The groups are shells around one centre, one inside the other: the same stretched ball of 5 dimensions in 8 sizes.
In the rows, 128 means zero.
Known rows, each followed by its group:
[155 180 162 124  94 127 145 157 141  91 113 106  90]  (4)
[156 182 172 152  72  62 166 133 112  70 122 121  93]  (7)
[121 142 123 152 144 136 135 133 129 133 124 158  81]  (0)
[132 158 120 132 119 163 131 151 144 122 116 138  77]  (5)
[128 145 149 133 167 155 128 145 148 138 116 132  91]  (3)
[186 169 179 136  88 108 129 171 120  87 155  67  91]  (1)
[146 156 179 131 124 163 135 141 166 119 117 103  92]  (2)
[158 184 134 126  84 117 140 169 122  86 123 112  82]  (0)
[183 184 169 140  58  80 144 165 108  66 146  82  88]  (7)
[148 161 130 138 137 102 130 165 104 110 136 126  87]  (4)
[112 130 115 152 162 166 126 130 141 152 123 165  77]  (5)
[159 157 111 140 128 107 117 181  91 111 157 117  79]  (5)
[143 164 132 121 137 149 126 169 136 118 120 119  85]  (0)
[145 158 179 120 140 169 131 150 169 123 111  99  96]  (7)
[127 144 162 139 139 177 135 127 171 136 110 131  87]  (7)
[152 184 149 155  57  64 167 134 105  67 122 136  85]  (1)
[129 162 144 143 110 134 149 130 143 111 108 145  84]  (0)
[139 141 159 157 136 123 136 130 131 125 136 129  88]  (2)
[142 140 162 144 134 162 127 138 154 132 132 114  86]  (4)
[132 170 126 124 123 146 138 155 140 113 105 139  83]  (1)
[150 173 105 140 102  91 135 170  91  94 137 136  78]  (3)
[150 182 157 146  74  83 162 137 119  77 116 129  89]  (4)
[162 171 168 132  84 137 139 153 145  94 126  95  87]  (2)
[169 152 150 141 115 129 118 168 119 111 158  90  84]  (6)
[158 146 169 147 117 143 126 146 140 118 145  98  87]  (2)
[171 175 206 123  94 138 141 153 161  91 121  70  99]  (5)
[151 152 160 130 155 134 123 163 133 123 134 103  94]  (4)
[152 149 170 150 135 107 135 143 124 114 140 111  94]  (3)
[179 177 187 137  68 109 143 156 133  78 139  75  91]  (1)
[193 178 173 122  83 116 123 188 121  81 154  55  90]  (5)
[125 166 135 153 114  91 159 126 117 102 110 163  86]  (6)
[124 154 123 158 123 101 149 128 113 114 122 165  82]  (3)
[141 158 139 147 139  91 139 149 106 110 132 136  90]  (6)
[136 181 120 142  81  97 156 144 114  86 110 152  80]  (2)
[165 170 135 125 132 100 123 187 101 101 143 100  90]  (1)
[151 159 175 150 111 103 147 134 130 101 130 115  93]  (0)
[136 172  92 133 116 111 135 169 101 104 123 152  75]  (7)
[171 168 180 149  83  94 144 147 121  85 144  91  91]  (6)
[177 181 161 114  94 134 126 185 133  89 134  73  89]  (6)
[136 120 157 140 185 188 107 146 158 162 141 113  88]  (3)

New rows, each followed by its group:
[138 183 145 153  65  79 170 125 117  76 108 150  84]  (1)
[126 133 110 153 161 138 120 147 116 143 141 153  78]  (1)
[137 174 167 138 115 101 158 134 135  96 104 132  96]  (5)
[147 176 139 138  83 118 148 147 128  91 118 129  82]  (4)
[182 178 146 119 106 109 120 196 106  89 150  75  88]  (1)
[150 153 157 154 111 110 139 139 122 108 140 120  87]  (4)
[148 145 124 146 152 110 119 166 100 124 153 125  84]  (1)
[160 185 126 121  85 122 135 177 119  87 125 110  80]  (1)
[188 186 165 129  69  90 135 180 108  70 149  71  89]  (1)
[160 165 154 153  92  85 143 148 106  90 144 114  87]  (2)
[144 160 134 158 114  74 146 142  95  99 138 142  86]  (1)
[182 178 158 137  72  94 135 173 107  76 151  82  86]  (1)
[140 144 159 155 131 125 137 131 133 122 133 128  88]  (4)
[133 123 160 140 193 171 112 145 152 159 137 117  93]  (1)
[170 134 157 136 157 152  99 178 126 135 169  77  88]  (5)
[164 169 129 146 109  69 134 171  81  90 152 116  86]  (5)
[132 153 157 128 137 175 133 141 167 129 108 124  88]  (1)
[146 183  97 131 101  88 140 175  90  88 125 143  78]  (7)
[140 137 143 154 161 114 125 146 113 132 147 130  89]  (7)
[119 133 157 144 165 173 131 124 164 149 115 141  89]  (1)
[141 169 130 161  94  62 157 135  92  87 130 153  84]  (7)
[143 164 150 137  95 150 141 142 150 107 117 122  81]  (1)
[159 148 150 138 117 156 118 160 138 120 146  98  81]  (6)
[171 157 153 122 125 154 111 182 134 115 149  77  86]  (2)
[124 166 111 156  98  97 156 129 110 101 115 172  77]  (1)
[167 142 176 142 123 156 117 155 145 122 153  80  88]  (1)
[162 169 116 130 124  99 122 187  91 101 148 111  83]  (1)
[138 170 144 124 143 122 139 159 130 111 110 128  93]  (5)
[176 166 163 126  95 146 121 174 138 100 145  74  85]  (1)
[139 149 158 135 125 175 130 140 164 128 119 117  84]  (6)
[136 178 138 139  94 108 156 139 128  92 106 144  85]  (4)
[159 169 128 115 138 129 118 191 115 110 135 102  87]  (1)
[154 157 175 149 115 107 142 140 128 104 135 109  93]  (4)
[134 141 105 142 168 129 115 166 105 138 143 143  80]  (7)
[124 163 106 154 109 101 149 136 107 106 119 171  76]  (6)
[144 156 135 155 123  86 140 146 100 106 140 137  86]  (3)
[144 164 159 157  93  93 155 127 122  94 126 133  88]  (2)
[146 140 136 123 170 177 105 174 143 145 139 105  85]  (2)
[152 142 182 136 132 175 123 143 167 131 133  92  90]  (3)
[127 146 134 161 139  98 144 129 111 120 129 157  86]  (7)
[169 202 171 121  72  79 158 165 120  61 112  96  96]  (5)
[121 140 157 147 161 145 138 125 150 138 114 144  92]  (1)
[142 166 112 142 120  94 137 160  97 103 132 143  82]  (4)
[140 181 103 133 113  81 144 168  91  91 121 149  82]  (7)
[157 171 153 130  91 137 136 158 139  98 125 104  84]  (4)
[135 153 176 142 128 146 144 126 160 120 112 123  93]  (3)
[167 182 180 117  93 135 139 165 150  89 118  81  94]  (6)
